The first 7 rows are patterns. Each new row is the sum of 2 different patterns, raised or lowered, with some noise. Before adding, each is slid sideways (what falls off one end comes back at the other) and multiplied by a number that may be negative. Names go in the order of the patterns.
In the rows, zero is written as 128.
Known rows, each followed by the names of its patterns:
[161 130 120 102 126 118 100 107 151 111 146 154 135 141 173 131  97 132
 124 105 138 136 135 104 125 143 135  95 113 118 166 134 138 102 125 109
 118  94 135] : K757
[149 111 121 128 105 110 156 124 132 117 106 142 141 106 145 101 130 139
 141 119  97 165 160 124 132 109 131 123 125 110 140 107 118  98 147  94
 131 131  95] : K486
[104 136 108 138 151 116 164 128 122 134 138 111 150 109 128 138  99 135
  97 112 144  82 119 134 102 133 137 115 118 106 120 154 148 141 109  90
 128  97 108] : K309
[153 106 177 137 129 146 162 104 122 147 116  98 136 132 102 145 160 123
 161  85 130  97 108 139 134  97 141 108 137 128  86 108 125  81 129 145
 119 108  97] : K49
[141 134 156 155 124 135 158 106 167 111 100 155 139 150 122 136 125 111
 146 125 142 114 107 144 134 144 111 109 154 131 123 122 122 164 156 125
 111 133 135] : K528
[138 136 143 141 110 145 130 154 148 135 143 125 116 161 125 111 150 155
 147 164  93 133 167 151 153 128 147 131 163 121 105 131 158 114 153 113
 162 152 149] : K485
[120  93 126 142 126 118 116 124 125 127 128 116 154 145 125 174 105 105
 144 137 144 135 150 126  84  75 112 107 125 166  97  89 117 126 156 150
 102 143 134] : K791

New rows, each followed by the names of its patterns:
[144 124 129 113 114 156 142 122 113 115 133 133 148 106 144 155 139 122
 135 108 152 123 118 119 127 132 113 115 152 126 124 128 107 140 138 127
 141 104 149] : K528 K485
[ 86 102 122  79 106  98 138  90  82  94 108 111 102 101 115  95 114  73
  82 102  61 125 130  77 100 102  89  75  96 117 162 113 100  97  66 127
 125 113  88] : K485 K791
[128  98 127 100 147 112  50  94 105  50 119 128 107  79  80 145  96 130
 108 104 153 146  95  87 124  89  74  93 119 108 125 136  90 138  64  94
  68 106 109] : K757 K49
[ 96  97 101 114  93  99 108  94  66 101  76 115  99 108 105  95  73 116
  89 100  92  98 122 106  90 126 108  93 107 105 103  75 100  50  80 100
  75  77 121] : K309 K49
[130 154 162 144 150 158 148 126 138 162 135 124 140 122 134 143 140 126
 166 142 148 172 120 139 149 159 159 135 174 145 107 115 125 124 146 170
 129 118 121] : K309 K791
[115 107  67 142  73 114 108  80 117 129 131 124  84 126 131 114 105 119
  78 119 128 139 107  56 130 127 118 143  93 135 124 123  84 137  78  80
  91  96  75] : K486 K309
[ 93 112 111 105 112  87 125 122 105  94 113 100 121 103 120 130 137 117
  86  96 118 113 105 107 129 114 105 129  95 114 106 102  90 113 119 119
 106 126 111] : K757 K309
[ 94 101 116  95  63 126  64  82  88  75 100 126  92  68 102 115  99  91
 130 103  69 100  97 101 122  98  81 105  96 127  82 108  84  75 129 102
 105 107  77] : K49 K528
[181 150 128 155 120 137 163 196 181 139 202 183 120 180 162 162 148 130
 120 182 126 140 132 195 124 143 155 126 180 141 149 152 130 144 158 132
 158 110 147] : K486 K791
[175 117 153 173 135 113 141 116 180 118 172 152 145 144 165 134 147 118
 157 164 139 151 191 146 144 115 152 187 128 170  92 137 132 144 101 138
 140 139 135] : K49 K485
[137 144 129 134 114 146 132 137 154 131 134 122 136 126 127 119 146 118
 152 135 140 143 144 147 115 137 136 116 134 148 138 127 133 135 148 125
 123 137 145] : K757 K486
[143 149 110 149 142 151 146 128 144 148 138 170 125 106 153 142 141 151
 114 130 171 165 150 156 153 139 166 137 111 151 151 127 160 112 168 139
 144 152 117] : K309 K485
[172 164 184 144 163 172 179 143 185 143 153 176 131 175 126 133 182 118
 159 159 126 179 171 144 146 136 169 203 175 164 146 129 166 133 154 149
 165 148 184] : K309 K528
[163 201 166 168 140 160 137 141 144 167 171 180 137 159 179 144 142 139
 183 149 181 196 161 178 191 175 156 159 157 144 185 185 156 146 166 180
 179 122 138] : K757 K528
[149 119 139 156 132 138 125 147 111 153 102 122 149 141 142 110 139 134
 100 154 111 141 124 121 140 118 162 135 108 153 121 126 121 122 150 161
 116 111 115] : K486 K528
[156 155 170 184 150 158 175 170 140 171 155 144 174 182 167 197 125 174
 156 143 163 163 131 196 154 154 153 129 157 159 138 153 181 176 154 132
 195 141 206] : K49 K485
[201 203 171 179 206 180 184 201 168 158 184 164 199 171 204 172 186 188
 193 162 187 170 170 212 219 210 223 192 171 166 214 227 168 199 130 162
 193 159 151] : K49 K791
[125 147 102 112 122  92 149 159 119 105 112 151 121 170 154 145 139 159
 130 114 164 110  91 150 138 122 138 160 127 146 107 128 115 104 125 145
 111 148 105] : K49 K528
[120 114 122 139 165 179 129 123 151  78 130 172 152 135 125  61 144 140
 135 147 148 137 107 153 120 107 122 145 103 139 114 124 123 137  82 144
 151 114  93] : K485 K791
[137 147 118 160 135 151 143 127 153 176 127 169 117 140 159 150 149 141
 159 181 165 141 121 142 124 183 141 136 126 130 134 157 126 133 162 149
 168 122 159] : K486 K485
[131 119 112 111 127 134 120  91 120 120 131 128 109 119 141 118 107 112
 125 131 131 116 118 125 116 113 116  96 124 116  99 112 130 119 120 116
 115 111 121] : K757 K485
[116 179 133 110 149 169 151 152 153 138 121 144 101 177 148 171 156 127
 135 171 131 161 130 155 187 159 168 175 132 134 155 171 174 133 162  83
 110 136 119] : K49 K791
[136 156 137 180 162 123 147 147 155 138 169 119 184 182 157 128 182 152
 155 112 142 139 162 154 151 149 189 138 170 140 156 145 161 165 172 146
 153 188 142] : K486 K485
[123 142 152 153 157  86 129 171 146 144 121 157 132 163 103 100 124 165
 113 155 115 173 145 131 135 136 151 140 115 153 137 138 152 125 128 118
 106 135 117] : K757 K485
[ 84  85  91  91  62  92  95 113  98 108  79  68  79 115  86  73 110 102
  75  88  44  74 114 114  85  65  94  81 121  84  49  92 108  62  86  65
 111 101  96] : K485 K791
[130 113 170 132 133 125 116 121 126 102 146 161 114 128 107 130 130 101
 106 154 107 153 146 126 131 163 145  89 116 127 111 144 132 137 114 132
 134 143 107] : K757 K486
[111 158 109 123 111 104 160 127 123 119 129 149 162 125 124 116 148 137
 127 172 137 133 132 152 118 172  93 101 147 142 158 113 124 135  96 157
 121 131 101] : K486 K528
[136 135 151 160 138 146 131 127 145 122 141 140 154 147 146 159 139 129
 148 160 147 159 162 133 138 115 129 145 140 158 130 122 145 145 146 148
 121 159 162] : K309 K791
[151 122 175 103  98 132 123 104 133 170 138 153 156 140 137 147 155 160
 124 128 188 143 159 106 132 142 173 125 157 150 177 145 100 132 159 154
 157 148 163] : K757 K486
[193 171 129 170 189 163 170 127 161 179 186 195 151 191 136 187 132 122
 164 185 126 184 132 187 174 151 153 157 144 167 149 169 146 160 186 149
 195 158 143] : K49 K485
[105 125 135 134 169 111 137 135 115 134 123 160 152 111 117 125 121 121
 131 127 137 101 119 110 146 101 132 131  99 149 100 111 129  83 125 161
 112 126 109] : K486 K791
[156 194 187 179 196 167 189 183 178 191 157 190 207 191 192 187 159 177
 199 178 199 165 183 161 209 155 169 181 179 180 184 163 197 177 180 196
 179 188 178] : K486 K485
[135 127 138 132 137 100 138 118 100 115 107  98 127 132 118 128 141 117
 102 107 142 134 112 119 139 132 116  90 120 116 126 132 118 140 159 105
  94 114 130] : K757 K528
[141 109 161 128 125 155 134 127 140 150 113 124 159 100 130 153 118 102
 148  95 174 132 144 167 121 149 164 112 178 135 126 177 142 129 173 140
 138 143 125] : K309 K49
[103  80 105  58  91  98 117  84 110 125  95 139 108  97 132 132  96 161
  78  93 127  93 126  89 111 123  40  65 103  75 114 146  76  74  83 100
 151 143 104] : K309 K791
[133 103  85 125  62 102 114  88  79 113 110 108 129 138  94  84 125  80
  76  98  89 127 115 141 116 123 102 126 103 127  93 121 126 120 115 125
 114  79 104] : K309 K49
[196 161 191 150 154 154 154 161 180 191 143 201 214 177 172 195 165 151
 163 151 209 181 211 191 169 161 190 180 184 152 184 224 199 193 187 172
 180 192 204] : K49 K485
[126 141 139 131 139 133 151 139 166 125 105 145 135 136 122 123 153 125
 127 141 133 146 146 127 139 141 145 131 134 145 148 117 144 169 120 159
 108 112 148] : K757 K528
[139 131 108 101 109 137 168 122 141 135 159 127 146  94  98 129 101 125
 137 123 131 132  87 141 126 126 149 118 164 146 100 170 122 105 141 111
  93 132 148] : K757 K309
[ 75 152 111 118  97 128  78 162 100  89 116 140 117 110 135 133  89 128
  77 140 120 137 150 134  93 156 135 124  96 110 126 180 125 128 107  92
 135 127 147] : K49 K485
[152 125 141 162 136 137 138 131 131 135 141 136 146 136 145 148 117 133
 142 131 128 159 147 128 179 126 133 162 140 153 129 143 129 164 118 112
 117 164 105] : K486 K485
[141 130 172 155 141 167 128 165 159 175 154 118 203 183 149 169 135 152
 153 155 146 165 127 136 121 178 139 155 168 136 178 134 157 148 125 143
 159 148 160] : K486 K309
[152 153 121 135 120 102 127 147 142 128 107 102 138 113 113 121 151 120
 124 135 133 136 147 126 112 127 130 101 121 128 107 128 137 122 122 103
 116 110 144] : K757 K791
[122 137 103 144 114  88 152 152 132 129  81 152 109 106 128 124 140 162
 110 114 133 107 127 128 123 149 133 124 141  85 174 100 132 160 136 159
 142 116 118] : K49 K528
[118  56 127 109  81 117  88  83 103  51  81  85 104 110  87  71  54  49
 119 100  57 117 115 107 102  53  73  97 104  69  73  98  72  99  78  37
  88 102  53] : K309 K485
[125 145 154 127 162 165 153 148 150 164 160 133 136 155 173 157 162 122
 152 128 140 133 138 173 159 140 133 155 142 132 128 162 151 173 174 154
 146 184 145] : K757 K309
[ 92 127 107 127 101  88 128 103 101 118 116 150 128  89  97 102 109 115
 119 123 138 119 110 153  92 145  98  95 131 131 122 106 123  96 101 113
 101 131  77] : K309 K528
[132 134 107 118 147 138 138 119 106 127 114 137 130 109 156 155 112 100
 119  97 156 121 112 106 122 149 122 140 125 144 143 135 106 137 116 153
 110 103 115] : K757 K485
[108 104  99 122  93  99 115  92 120 119 101 106 106  77 137  98  75  93
  87  89  95 120  87 112 133 104  85 115 104 118  80  90 111 108 108  83
  97 115 110] : K757 K485
[126  90 119 133  76  69 120 149 181 124 136 120 100 131 169 135 146  75
 131 135 101 142 103 162 126 105 141 142  99 123 114 128 138 114  81 120
  99 102 134] : K486 K791
[206 154 199 148 185 199 189 188 167 169 198 155 178 169 187 210 191 180
 155 161 202 173 157 203 209 185 202 159 161 226 178 172 183 191 185 194
 167 148 163] : K528 K485
[ 98  64  71  80  84  46  67  69 123  91  83  55  84  50  82  32  68 117
  81  75  47  75  60  41  65  96  64  87  92  92  90 126  71  38  89  70
  50  82  80] : K757 K528
[135 116 119 129 107 151  99 107 126 128 140 120 124 103 125 146 116 130
 103 105 131 122 120 111  97 132 104 126  98 116 147 126 124  96 120 126
 119 113 155] : K486 K528
[115 112 101 119 102  85 118 124  84 101  95 108 117  93  97 111 108 131
 103 122  83  96 129  83  95 111 113 114  78  81  98 102  94 136  93 101
  85 124 114] : K486 K791
[166 166 144 160 165 100 138 166 149 158 130 139 162 149 133 164 169 166
 127 165 150 151 167 135 158 149 151 146 145 129 126 154 165 152 132 130
 157 127 165] : K486 K791
[136 120 133 163 165 150 123 162 164 122 123 116 148 140 125 116 150 143
 129 146 147 160 156 153 170 110 126 138 169 153 161 169 136 101 114 123
 137 136 173] : K49 K791
[183 111 128 146 127 106 142 119 163 140 157 164 139 122 161 116 166 141
 119 171 157 144 186 114 102 149 167 161 114 149  93 115 120 125 103 141
 157  95 157] : K49 K528
[133 192 144 174 168 148 177 196 148 148 144 158 152 172 157 144 169 177
 164 165 125 149 150 183 151 174 127 149 125 166 115 166 185 137 166 129
 155 152 127] : K757 K486
[109 149 189 159 135 113 146 140 120 125 177 138 161 170 164 150 203 142
 104 161 142 130 153 156 147 117 148 158 157 106 118 141 184 157 149 111
 151 127 133] : K757 K528
[145 114 163 120 165 103  80  74 115 112 120 154 130  88 125 110 137 147
 102 151 150  99 112 149 129 107 109  93 165 128  99 112 106 156 134 130
 138 123 139] : K485 K791
[118 133  98  88 106  92  78 106 124 121  80  90 112 108  77  92 106 144
 103 111  92  91 102  85  62 118 132 114  90  83  99  86  82  84 127  82
 106 132 109] : K757 K528
[152 130 136 139 104 136 132 115 137 131 135 131 133 115 103 155 164 162
 137 143 162 131 150 141 145 141 126 121 171 145 125 143 179 117 154 122
 120 161 145] : K528 K791
[105  67 111 107  80 114 110  68 103 108  58 129  68  93 105  55  91  81
  74 114  45  73 113  76  86 114  64  86  82  92 117  94 132  94  60  95
  53  77  69] : K486 K309
[133 170 113 161 150 157 151 169 135 168 155 145 169 151 175 171 144 188
 161 144 167 157 143 153 166 180 164 140 117 141 181 190 160 176 174 169
 153 162 132] : K309 K485
[130 157 116 115 151 126 150 148 139 137 135 143 132 145 140 124 142 140
 161 135 128 137 136 130 143 135 171 160 150 122 124 142 153 153 157 158
 147 149 149] : K757 K528
[123  93  92  92  86  93 118 102  96 118 104 107 143  75  96 100 111 121
 114 115  85  87  78  89  90  93 130  77  74  86 110 111 112  68 121  91
  99  76  85] : K486 K791
[ 92  52  74 109  51 103  48  75  48  73  72  92  52  83  79  78 102  55
  51 107  46  74 107  69  56  63 103  74 119  68  68  83 114  85  72 115
  83  68  81] : K309 K49
[146 163 176 156 124 167 140 138 137 174 134 150 154 139 176 124 144 153
 160 145 184 141 157 136 134 150 170 156 169 133 143 164 162 134 123 196
 172 163 174] : K757 K486
[180 155 131 152 114 124 117 130 104 135 163 145 133 174 133 129 153 162
 160 137 129 195 157 148 122 131 127 173 149 170 155 158 125 106 150 170
 166 158 162] : K757 K309
[120 116 136 150 144 130 164 107 158 183 123 131 122 169 146 156 148 128
 144 147 161 177 137 157 129 149 166 128 155 156 158 166 124 108 159 160
 128 136 128] : K757 K528
[127 163 152 155 165 141 158 150 155 140 144 137 119 160 170 148 134 128
 154 126 161 180 179 154 166 164 105 150 175 150 159 128 130 164 145 137
 162 177 163] : K486 K791
[142 109 136 126 130 121 178 148 161 196 157 160 194 159 112 167 134 130
 165 140 161 109 135 173 127 112 139 123 187 159 154 121 135 129 154 133
 166 171 129] : K757 K309
[139 117 105 172 114 125 143 167 125 124 125 143 147 123 139 115 124 150
  84 110 135  73 154 157 108 119 104 120 123 141 181 174 130 150 119  84
 150 172 134] : K309 K791
[144 142 160 142 133 168 165 156 184 123 137 168 159 162 150 166 149 139
 120 131 137 159 156 142 122 157 156 168 160 136 158 154 133 139 146 162
 155 145 147] : K485 K791
[ 87 144 130 113 113 102 114 155 121 127 113 102 142 115  89 138  62 140
 146 122 107  81 148 134 117 155 140 134 129 119  77 153 129 118  97 119
  75 141 114] : K486 K791
